The rows are grouped in 4 different ways at once. Each group adds its own fixed numbers to the row, and there is some noise. The rows also spread widely along 15 directions, which tell nothing about the answers.
In the rows, 128 means zero.
Known rows, each followed by its group in each grouping:
[146 114 120 140 116 149 116 100 147 148 149 113 126 120 140 146 145 113
 124 147 134 152 141 120 108 144 135  78 130 114 120 147 128]
(4) (2) (2) nar
[152 154 142 126 143 133  96 109 145 156 143 128 140 142 151 176  93 113
 131 127 123 107 100 107 141  98 100 142  91 139 126 138 180]
(2) (1) (1) begit
[150 142 151  89 159 115 160 133 150 109 149 112 108 143 118 117 120 139
  99 175 119 109  92 123 132 148 130 148 155  94 121 145 110]
(0) (0) (5) pekiz
[164 128 133 182 149  80 152 154 116 127 129 141 110  88 122 124 144 116
 164 106 125 138 170 136 140  83  91 120 111 161 114 128 143]
(4) (2) (0) begit
[151 128 103  72 118 145  75 126 130 138 184 107  94 140  84 106 120 118
 147 159 181 103 131 120 132 138  92  78 126 142 140 134 124]
(3) (1) (3) dad
[174 129 140  50 135  78 117 177 128 105 162 130  90 136  65 130 125 169
 160 118 160  68 139 131 138 104  74 171 152 129 130 156 159]
(0) (0) (3) pekiz
[170 132 126  82 177 156 108 107 167  99 176 148 137 103 144 114 145 135
 112 128  95 129  89 134 121 179 150 116  95 122 139 129 154]
(1) (0) (4) bibo
[138 117 132 160  76 118 107  94 138 173 123 115 120 173 138 107  93  98
  98 156 178 126 159  75 133  92 131  88 137 153  76 135  92]
(1) (2) (0) nar
[134 148 118  71 120 164  67 114 143 144 164 115 138 151 131 111 113 120
 102 155 151 103  91  93 123 155 122 108 126 133 134 134 123]
(2) (2) (4) dad
[118 106 135 120 111 161 120 129 112 131 144 112 154 111 156 115 148 138
 102 127 131 128 138 142 104 170 143 100 132 105 102 130 120]
(3) (2) (5) rekal
[136 126 135  97 140 175 106 148  88 130 130 117 137 150 105  98 125 144
 121 143 123 100 144 153 136 129 127 156 156 150 127 151 128]
(4) (2) (2) rekal
[176  96 105 128 161 122  88 109 139 110 153 159 128  59 147 135 154 127
 178  75 106 132 178 128 113 137 153 104 119 163 123 149 166]
(1) (0) (1) bibo
[169 124 133 133 135  87  73  95 155 116 125 107 142 120 132 136 151 140
 127 109 123 124 139 103 119 141 146 110 147 110 119 147 103]
(4) (0) (4) rekal
[152 138 157 167 101 128 120 135 120 103 117 102 163 144 109  61 165 135
  74 137 128 178 132 152 138 144 112 113 132 105  95 131  68]
(4) (2) (5) dad
[ 93 136 125 119 168  81 195 193  79 142 152 145  92  52 129 145 135 150
 157 121 123 130 148 124 146 123  98 146 184 161 127 168 169]
(3) (2) (2) begit
[157 132 137  87 164 125 111  78 147 147 141 128 114 179 134  96 115 121
 116 112 159 117 133 153 168 166 186 132 138 116 118 144 102]
(1) (1) (2) begit
[133 140 116 113 139 172 102  88 149 164 145 129  94 172 117 149  59  88
 103 207 141 110  99  61 150  96 116  99 132 175 122 150 156]
(1) (0) (3) begit
[179 124 137 138 145 130 141 144 145 109 141 133 135 132 124 130 141 113
 120 141 113 106 122 136 104 128 116 115 108 101 122 117 119]
(4) (2) (3) pekiz
[161 144 147 162  91 138  20  95 128 174 129 128 202 160 183 115 115 102
 105  63 155 111 115 115 136 105 104 109  37 158  92  99 139]
(4) (2) (0) dad
[128 128 110 108 127 122 112 163 115 164 173 118  85  67 138 189 162 109
 217 110 156 125 166 129 110 132  79  90 124 134 153 136 171]
(2) (0) (5) begit
[146 155 142 129 142  64  99 157 146 108 136 174 149 102 138  61 159 134
  86  80 132 167 122  89 148 127 136 124 119 160 111 149  91]
(4) (2) (3) nar
[129 142 147 146 124 138 118 123 105 125 136 111 141  99 106 118 138 150
  96 156 114 190 115 141 162 126 100 119 136 156 114 174 164]
(4) (0) (5) nar
[160 145 142 156 202 107 159 138 104 104 105 125 146 116  94 131 154 136
 122 118  79 150 112 197 169 158 141 156 168 111 137 156 137]
(4) (2) (4) dad
[117 135 124 132 156  85 139 158  71 149 149 126 109  62 132 109 155 128
 166 105 160 140 161 165 164 143 112 100 151 156 134 140 134]
(2) (2) (5) begit
[143 119 147 173 135 124 189 147  85 124 146 114 128  83 131  95 117 140
 130 172 111 131 143 146 133  97  94 131 128 148  94 136 139]
(1) (1) (0) pekiz
[156 137 172 154 153 113 140  81 150 150 114 147 144 157 187  78  60 137
  70 147 120  98 104  81 155  79 161 177 119 179  73 149 131]
(1) (2) (4) rekal
[126 117 114 112 119 133 147 135 162 109 162 144 122 128 149  71 157  95
  93 134 138 157 133 103  95 186 169  72 127  87  94 106  40]
(2) (1) (0) dad
[135 108 131 143 159 167 174 136 127 167 132 164  94 147 146 137 100  79
 151 138 125 115 159 135 132 107 144 131 121 157 102 126 147]
(1) (2) (0) rekal
[138 115 166 164 115  85 157 106 127 166 101 120 140 165 149 194 103 132
 109 102 133 120 132 132 145 110 126 161 147  94  74 154 159]
(3) (0) (2) pekiz
[116 135 148  72 144 125 151 167 134 124 167 141 119  56 156 128 169 162
 147 111 110 142 126 111 107 167 135 154 157 118 135 174 153]
(0) (2) (3) rekal
[136  94 122  99  90 155 147 161 130  77 174 131 142  91 132  78 156 156
  93 146 126 118 148 119  76 160 119  92 115 105  88 109 109]
(1) (2) (0) begit
[129 147 146 120 103 110 135 126 100 155 133  73  95 151  94 110  94 150
 110 198 171 115 134 107 166 102  89 142 188 150 117 170 129]
(4) (2) (4) begit
[151 130 163 177 103  48 174 149 148 113 155 122 123  31 165 131 169 155
 147 109 124 174 152  91 105  99  76 116 121 116 100 151 140]
(2) (2) (1) begit
[133 156 126 139 149 101 104 112  97 165 173 119 115  87 149  89  96 117
 125 151 171 118 110 108 178 108  95  80 107 195 126 127 148]
(4) (2) (1) begit
[149 109 134  87 138 141 141 118 145 126 171 126 136 112 166 138 152 139
 118 103 136 108 119 174 106 199 168 105 104  74 112 119 145]
(4) (2) (0) nar
[101 154 140 155 106  81 140 143 111 171 142 117 123 111 150 104 112 114
  95 167 163 145 119  64 149 106  90 101 155 153 104 138  93]
(1) (2) (5) pekiz
[158 141 163 117 132 131 112  92 129 156 153 108 145 162 160  85 116 129
  86 129 172 114  99 174 164 155 144 114  91 117 103 118 121]
(4) (2) (5) nar
[168 139 135 152 165 149 124  72 171 153 128  99  99 153 148 124  89  91
 121 210 113 106 111  80 123 101 145 109 135 139 134 135  94]
(1) (2) (5) rekal
[151 126 112 102 137 167 131 140 134 126 180 130  98 100 135  91 121 126
 135 182 129 106 137  97  97 114 106 107 119 166 136 133 131]
(4) (2) (2) bibo
[147 103 125  98 141 142 158 118 151 139 141 139  78 154 131 135 119 108
 152 129 153 119 175 145 123 141 166 132 142 115 110 146 129]
(2) (1) (5) begit

New rows, each followed by its group in each grouping:
[127 134 146 113  93 147 118 113 115 183 141  88 115 166 128 151 110 116
 127 158 174 117 137 132 147 137 120 119 164 110 110 156 129]
(1) (2) (1) nar
[147 138 146 107  88 129  99 148 115 111 148 103 146 140  82 114 128 160
 111 137 142 133 127 130 136 109  66 143 135 124 106 155 141]
(2) (1) (1) dad
[168 124 138  65 145 101 174 142 203 108 181 155  81 145 120 112 152 129
 112 121 151 135 114 130 117 175 133 125 113  76 119 124 118]
(3) (2) (4) bibo
[155 170 148 137 178 166 167 143 148 130 152 118 122 127 130 134 124 107
 106 196  78 135  63 124 132 130  95 143 111 123 153 131 144]
(3) (2) (4) bibo
[198 137 160 129 165  75 134 131 111 106 118  92 124 123  98 113 132 160
 162 128 121  89 144 166 148 102 117 179 158 117 137 162 117]
(2) (1) (3) pekiz
[161 125 120  94 146 109  88 138 102  94 159 120 151  85 140  48 142 156
 108 131 139  77 134 118 115 152 149 108 141 146 125 130  84]
(4) (2) (3) pekiz
[111 148 115 160 123 190 101 109  91 205 146  93 131 135 159 149 105  59
 133 192 143 121 113 110 135 130 109  69 117 150 139 120 125]
(4) (2) (0) pekiz
[111 150 168  86 103 204 131  99 132 196 133  95 108 230 140 119  94 106
 100 179 167 140 115 137 163 157 157 171 157 107 112 166 114]
(4) (1) (4) rekal
[ 94 132 124 143 146 144 173 120 182 184 121 159  76 113 164 207 122  84
 146 156  93 191 146  33 104 113 156 139 184 143 128 199 155]
(4) (2) (2) rekal
[127 122 114 131 156 129 144  86 126 181 159 121  94  99 172 137  92 106
 147 161 149 108 129 102 138 135 153  96 156 159 116 148 150]
(1) (2) (4) dad
[104 128 129 165 113  94 185 144 158 134 164 169 119  70 176 106 147 115
  91 133 132 207 131  71 112 139 135  81 119 133  81 146 119]
(4) (1) (4) nar
[152 141 120 173 167 203 131 131 160 146 137 157 112 144 134 121 160  27
 147 152  96 187 127 124 121 149 142  73 101 125 140 115  81]
(1) (0) (3) dad
[154 120 124 138 160  15 160 137 111 137 172 138  93  60 146  77 155 131
 154  92 192 121 158 152 156 151 126  72 134 131 113 114 102]
(4) (2) (4) pekiz
[110 134 105 122 123 196 112 112 110 177 165  87 104 130 148 121 140  65
 131 198 157 143 127 128 120 185 140  41 142 113 145 114  77]
(2) (0) (5) bibo
[115 146 113 143 136 162 116 127 120 172 163 112 115 112 137 142 145  80
 137 165 144 172 120 136 136 155 117  59 114 127 143 133 127]
(4) (1) (5) nar
[174 104 118  64 114 189  81 123 212  71 144 167 131 177  92 137 140 141
  83 132  89 139 129  82  76 135 146 138 116 114 111 162 141]
(4) (0) (2) nar
[145 144 139 161 138 117 140 146 135 153 162 145 125  75 176 110 146  95
 147 134 130 144 126  91 114 116 104  94 101 146 126 124 116]
(1) (2) (3) pekiz
[131 105 100 117 107 148 116 155 135 139 132 159 101 155 100 129 123  94
 141 120 148 130 180 100 112 112 121 116 143 156 101 139 125]
(4) (2) (0) dad
[125 119 153 121  81 158 147 144 115 132 140  95 131 122 130 128 156 136
 118 163 131 149 144 121 104 158 123 125 173  83 106 160 102]
(1) (0) (3) pekiz
[144 105 116 139  94 173  96 132 120 105 119 110 138 118  74 120 178 122
 126 144 109 189 177 133 109 142 126  94 160 123 125 168 108]
(2) (2) (0) nar
[147 154 118 106 151  77  85 150 106 119 148 100 136  92  98 145 133 154
 125 146 130  90 102 112 136 122  78 116 149 134 154 143 144]
(4) (2) (5) pekiz
[131 130 148 108 120 167 103 107  97 151 160 123 148 107 169  45 137 138
 118 112 159 145 135 156 152 166 152 123 119 158 106 143 121]
(2) (2) (4) dad
[119 151 167 142 118  94 139 108 128 181 142  95 119 120 168 101 166 108
 129 118 166 178 130 139 160 177 145 100 146  90 116 136  69]
(1) (2) (0) rekal
[120 137 139  76 103 142 117 119 170 138 147 135 139 141 151 158 121 145
  78 132 118 142  99  78 111 157 140 152 133 110 107 162 162]
(4) (2) (0) bibo
[143 121 137 135 146 101 134 135 127 143 143 135 114 120 136 145 126 123
 134 118 142 116 134 141 138 121 115 111 117 130 107 124 148]
(4) (0) (5) rekal
[156 109 120 119 121 131  94 108 121 122 156 128 150 116 149 100 121 135
 115 120 140 100 140 126 115 136 139 102  96 138 100 120 131]
(4) (1) (0) pekiz
[173 127 149 178 146  93 158 118 136 133 130 117 136 124 159 131 104 121
 108 155 125  90 114 123 119  93 106 119 101 121  99 110 126]
(4) (2) (5) pekiz
[132 133 134  84 117 151  98 127 132 152 154 102 125 153 137 127 123 125
 119 149 150  92 119 117 118 150 127 122 130 112 125 127 116]
(4) (2) (0) rekal
[148 123 117 134 158 116 109 125 117 123 146 142 157 131 135 130 130 104
  97 117 132  99  98 151 135 162 134  78 101 105 113  92 119]
(2) (0) (4) pekiz
[150  96 146 142 100 206 117  83  92 169 122 104 137 162 139 112  91 128
 131 160 143 109 173 149 133 101 139 146 140 161  92 162 155]
(1) (2) (2) pekiz
[141 128 141  91 143 198 175 167 176 136 171 180 103 142 171 103 167  74
 147 101 121 162 136 147  95 176 156 135  82  98 117 111 107]
(2) (2) (0) dad
[166  99 152  71 117 165 187 161 154  91 178 132  95  88 120 130 166 170
 154 146 113 134 153 147  78 150 118 164 139  93 122 171 173]
(4) (2) (3) pekiz
[116 126 146 114  96 126 155 171 108 140 165 118 116 107 148  64 139 136
 117 150 160 119 147 109 115 129 104 115 138 133  95 118  83]
(1) (2) (0) rekal
[132 142 114  64 121 172  32  82 129 147 135  67 131 161  84 146 139 130
 117 165 136 131 114 115 139 181 145 103 178 109 164 171 114]
(4) (2) (0) rekal
[145 146 126 122 102  62  65 116 140 119 145 106 151 127 109 127 124 145
  90 122 153 124 113  82 139 117  86  93 112 127 110 129 121]
(4) (1) (0) begit
[149 154 130  96 126 116  59 131 134 140 145 106 142 116 116 164 139 146
 132 122 132 120 110 114 128 125  92 126 126 133 150 158 166]
(4) (2) (5) nar
[162 104 170 126  72 154 151 112 130 148 168  84 108 130 154 109 100 151
 136 177 169  92 149 124 102  90  86 129 114 123  86 135 148]
(2) (2) (1) rekal
[157 120 119 101 115 148 104 149 132 118 172 122 111 116 110 121 126 130
 141 156 133  97 135 110 107 109  88 105 112 148 120 127 141]
(1) (0) (0) nar
[145 120 121 101 152 159 176 145 157 142 155 151  81 140 135 138 137  98
 145 145 131 133 147 134 114 157 151 131 140 115 129 140 134]
(4) (2) (4) bibo
[135 155 150 137 158 175 177 172  98 151 134 115 121 152 119 144 113  99
 126 185 102 105 100 156 139 118  94 160 127 120 136 126 141]
(4) (2) (0) pekiz
[163  94 133 140 110 157 139 111 160 103 141 140 127 120 135 101 145 125
 116 131 107 160 162 120  99 133 147 114 112 124  87 138 120]
(0) (0) (0) bibo
[120 121 155 143 106  99 168 123 105 122 126  77 128  91 156 101 143 160
 100 175 127 140 143 106 113 149 150 129 202  95  95 166  71]
(2) (0) (5) pekiz
[134 136  98 126 133 170 105 177 113 154 145 129 127 147  98 186 135  71
 150 150 122 101 126 131 110 128  72  88 108 121 149  96 141]
(1) (2) (0) bibo
[113 143 139 124 125 111 114 142 116 129 149 175 177 142 142  91 109 126
  40  98 152 142  90 126 167 143 119 102  75 146  78 109 142]
(4) (1) (3) begit
[114 143 116 160 156 176 128 151 116 136 110 142 152 120 115 178 137  95
 109 161  60 161 115 102 114 125 118 126 155 135 143 161 147]
(4) (2) (2) pekiz
[118 110 132 122 110 128 144 120  97 167 127 118 103 146 146 105  97 128
 124 138 177 110 173 131 144 127 154 136 177 152  83 158 120]
(4) (2) (5) dad
[143 124 179 208 121 118 166  90  98 152 121 109 171  90 188  95 138 142
 115 118 114 176 143 152 144 118 139 141 119 127  79 158 124]
(0) (1) (2) pekiz
[120 119 129 160 136 193 172 139  94 160 140 126 119 125 142 128 126  89
 123 177 124 148 139 162 128 143 126 100 127 133 115 132 139]
(4) (2) (5) pekiz
[156 124 139 139 128 155 156  99 147 149 151 106  92 131 126 118 104 109
 134 199 137 134 128 106 126 114 120 108 149 135 116 153 125]
(1) (2) (3) dad
[150 111 140  51 157 146 176 122 156  95 168 154  81 174  82  49  86 155
  59 190 151 111 106 132 149 136 142 134 142 138  99 142 122]
(2) (2) (2) rekal
[146 160 147 149 142  73 127 178 141 111 130 151 143 106 134  84 159 123
 101 112 122 154 121 100 131 109 106 128 120 138 120 129  80]
(2) (2) (5) nar
[100 140 134 106  91 114 124 175 121 137 155 126 125  97 127 149 162 137
 119 129 140 163 132  94 114 147  87 118 152 113 118 155 135]
(4) (0) (5) pekiz
[133 113  93 120 172 127 118 105 111 134 164 132 110  74 152 106 117 110
 134 161 129 103 131  99 125 154 163  70 156 163 127 135 115]
(1) (0) (4) pekiz
[143 166 161 153 129  96 110 156 102 166 147 106 137 104 176  77 159 109
 157 109 156 128 138 128 138 122 109 121 113 132 128 119  66]
(4) (1) (3) rekal
[144 127 142 139 132 122 182 174 145 115 123 144 114 123 149 111 115 134
 126 151  91  98 153  67  84  82 124 183 172 140  96 152  96]
(1) (2) (2) dad
[182 127 113  87 153  84  99 148 173 109 180 144 132  92 161 166 122 150
 139 110 120  37 104  88  73 115 107 119  89 123 131 111 169]
(4) (2) (4) nar
[148 169 153 107 107 118 101 101 194 151 158  86 101 127 127 171 128 131
 128 172 122 160  90  48 121 111  75 134 123 119 148 171 154]
(3) (2) (0) begit
[137 150 138 135  92 183 121 151 152 159 119 106  87 177 109 111 145  79
 137 188 139 171 167  84 112 106 118 135 167 133 136 168  67]
(4) (2) (5) nar
[177 157 184 118 121 122  57  99 142 123 136 114 176 141 156  42 113 172
  79 112 133 119  99 109 154  91 107 171  76 175 104 141 126]
(3) (2) (5) rekal
[160 137 140 111 149  89 137 142 168  85 160 169  89 130  97  10 131 121
  78 157 150 163 124  79 150 109 124  96 121 165 103 130  55]
(2) (0) (3) rekal
[147 146 133  92 136 158 110 123 142 139 153 129 108 115 139  92 134 123
 145 150 127 148 142  96 127 131 144 145 141 159 143 173 117]
(2) (1) (3) bibo
[117 144 132  89 137 121 115 122 136 135 160 147 163 139 137 139 108 147
  47 131 128 123  62 113 145 163 114 112 109 116 109 125 161]
(1) (2) (2) bibo
[144 130 119 122 129  79 137 114 148 143 141 119  83 139 108 105 115 115
 127 157 160 138 156  87 146 118 132 113 165 140 112 151  89]
(1) (1) (0) bibo
[171 102 159 222 162 206 212 115  68 157 132 106 138 109 186  85 127  85
 156 177 106 110 156 220 127 131 149 114 101 127 101 101 115]
(1) (2) (4) pekiz
[161 139 157 127 169  91 196 164 116 106 124 129 110 170  70 114 117 138
  91 157 132 116 108 190 173 124  99 161 144 100 114 130 129]
(4) (2) (5) pekiz
[158 143 138 122 126 122 124 143 144 127 157 111  98 108 142 113 140 126
 153 152 133 120 142  91 112 113 104 130 133 140 129 142 113]
(4) (0) (4) begit
[172 119 126 139 119  77  96 131 154 110 147 149 113 100 107 111 153 136
 141  99 146 157 162 103 130 100 103 102 116 160 108 152 138]
(4) (0) (4) nar
[183 120 146  96  99 139 112  93 194  81 164  92 125 154  90 143 132 148
  76 186 128 129  86 107 101 145  95  85 105  63 115 128 129]
(2) (0) (3) begit
[152 108 129 126 141 116 161 135 150 138 158 148 109 119 146 147 140 108
 135 117 147 125 138 148 113 147 127 100 103 101 110 117 146]
(4) (2) (5) pekiz
[157 142 135 141 153  97 100 111 106 140 115 120 116 129 109  64 119 127
 141 124 142 136 159 123 177 103 138 145 166 188 116 164  99]
(1) (2) (0) dad
[105 155 132  61 131 122 114 163 158 153 145 162 114 191 132 103 129  95
  84 114 159 123 109  84 141 165 147 133 142 110 115 120  71]
(1) (2) (0) rekal
[144 134 142 100 150 120 182 128 142 139 173  89  98  93 134 201 135 145
 157 169 112 118  98 146 111 158 104 134 137  67 143 152 184]
(4) (1) (0) pekiz
[158 147 153 148 138 113 151 154 154 123 131 130 148 135 162 116 143 112
 109 137 103 107 112  97  97 126 127 148 122  93 115 119  82]
(0) (2) (4) pekiz
